There are 4 ways to turn a row about zero (a turn may also mirror it). The second row of each pair is the first, turned, with some noise.
(in the rows, 100 means zero)
Known pairs, each followed by its turn:
[79, 95, 49, 92]
[115,  60,  64,  90] -> K51

[130, 166,  72, 101]
[108, 144,  48,  63] -> K51

[126,  90, 100,  81]
[ 94,  97, 117,  71] -> K51

[106,  76, 111, 127]
[95, 96, 75, 73] -> K461

[111, 116,  66, 108]
[ 80, 117, 125,  91] -> K461

[ 94, 105, 140,  94]
[ 89, 133,  77, 112] -> K619

[ 94,  69,  89, 119]
[133, 105, 119,  95] -> K619

[111, 100, 134, 114]
[111, 118,  72, 115] -> K619

[ 57,  85,  96, 152]
[162, 128, 113,  95] -> K504

[106, 104, 100, 101]
[ 94,  97, 106, 102] -> K504

[141,  93,  94, 138]
[ 91, 131,  90,  53] -> K461

[ 67,  94, 104,  80]
[111, 109,  66, 107] -> K504

[118,  98, 120,  87]
[ 91, 108,  91, 128] -> K619

[ 89, 105,  98, 157]
[ 69, 108,  70, 140] -> K51

[107,  94,  34, 107]
[ 42, 120, 125,  99] -> K461

[105,  78, 112, 103]
[108,  86,  97,  81] -> K504

[120, 132,  64,  86]
[ 58, 122, 116, 118] -> K504

[ 96, 141, 103, 137]
[114,  91, 137,  63] -> K461

[112, 166, 145,  60]
[ 31, 108,  44, 117] -> K619

[109, 108,  81, 118]
[ 85, 100,  77,  97] -> K51

New pairs, each followed by its turn:
[102, 104, 132,  99]
[110,  72,  95, 110] -> K504

[122, 106, 122,  68]
[129, 123,  90, 125] -> K461

[ 96,  83, 104,  83]
[ 97,  97,  84, 119] -> K461

[ 79, 106,  92,  86]
[123,  90,  93, 104] -> K51

[127, 114,  34,  83]
[ 43, 145, 118,  93] -> K504

[142, 151, 157, 108]
[177, 128, 109,  72] -> K461

[ 87, 152,  85,  74]
[146, 121,  70,  85] -> K51

[113,  72, 100,  99]
[ 99,  95, 100,  70] -> K504

[108, 102, 103,  81]
[108, 111,  97, 116] -> K461

[ 82, 128, 102,  38]
[166, 108, 110,  76] -> K51

[ 93,  87, 166, 108]
[137,  46,  87, 103] -> K504

[110,  35,  85, 162]
[189, 102, 124, 105] -> K619

[129, 126, 110,  96]
[126, 127, 113,  93] -> K461

[ 96,  92, 104,  89]
[99, 97, 86, 95] -> K504

[ 68,  98, 110, 143]
[132, 120,  84,  62] -> K619

[147,  93,  91,  69]
[ 92, 102, 116,  47] -> K51

[102, 102,  75,  58]
[ 60, 119,  75,  97] -> K504

[ 66, 108,  96,  81]
[100,  72, 112, 126] -> K461

[109,  56,  92, 101]
[ 78,  64, 120,  95] -> K51

[86, 51, 98, 62]
[ 90, 130, 154, 114] -> K619

[107, 102, 109, 103]
[101,  88, 107, 101] -> K504

[146, 102, 141, 113]
[ 65, 142, 131,  90] -> K51

[103,  68, 104,  88]
[ 94,  77, 127,  96] -> K51

[ 72,  95, 106,  91]
[114, 106,  76, 104] -> K504

[161, 100, 114, 112]
[ 56, 131, 114,  69] -> K51

[ 71,  99,  99, 124]
[100,  90,  87, 135] -> K51

[ 95, 158,  97,  97]
[68, 78, 66, 76] -> K619

[111, 122,  74,  78]
[118, 102,  80,  67] -> K51

[ 59,  99, 109,  95]
[ 90, 127, 108,  72] -> K619

[ 64,  65, 101, 109]
[103,  62, 109, 134] -> K51

[ 96,  99, 101,  93]
[ 95, 104, 103,  98] -> K619

[122,  83,  89, 114]
[71, 92, 96, 91] -> K51

[ 86,  85, 100, 119]
[ 89,  86, 100, 122] -> K51

[105,  74,  90,  94]
[109, 101, 125, 113] -> K619

[ 86, 106,  92,  79]
[ 91, 112,  80, 109] -> K504

[159, 135, 116,  63]
[ 57,  73,  70, 154] -> K619

[ 43,  96, 110, 108]
[100,  41, 103, 105] -> K461

[119, 123,  88, 123]
[ 99, 119, 123,  74] -> K461

[88, 98, 97, 70]
[126,  89, 109,  88] -> K51

[95, 93, 59, 78]
[ 75, 135,  86,  91] -> K504

[115, 101, 107, 137]
[117,  92, 135,  95] -> K504

[ 93,  56, 104, 100]
[ 78,  87,  61, 103] -> K461

[103,  51,  99,  97]
[124, 119, 134, 118] -> K619

[110, 100, 105, 105]
[106,  99,  93, 109] -> K619

[133, 115,  89, 129]
[ 90,  98, 146, 102] -> K504

[154,  99,  68, 114]
[ 63, 105, 148,  74] -> K504

[ 92, 114,  89, 166]
[ 87,  84, 123,  40] -> K461

[ 62,  49, 146, 114]
[131, 173, 110,  95] -> K619

[ 81, 121, 119,  83]
[127,  84, 112, 115] -> K461

[ 63,  97, 107,  97]
[123,  88, 104, 126] -> K51

[ 79,  81,  92, 122]
[129, 117, 102,  85] -> K504

[96, 70, 88, 83]
[ 79, 101,  80, 121] -> K461

[114,  82,  87,  93]
[106,  91, 120, 115] -> K619

[ 59, 111, 103, 102]
[104,  61, 116, 108] -> K461

[108, 141, 112, 166]
[134,  82,  35,  77] -> K619

[102, 113, 103,  87]
[110, 106, 110, 110] -> K461

[103, 107,  95,  69]
[ 76, 101,  82, 107] -> K504

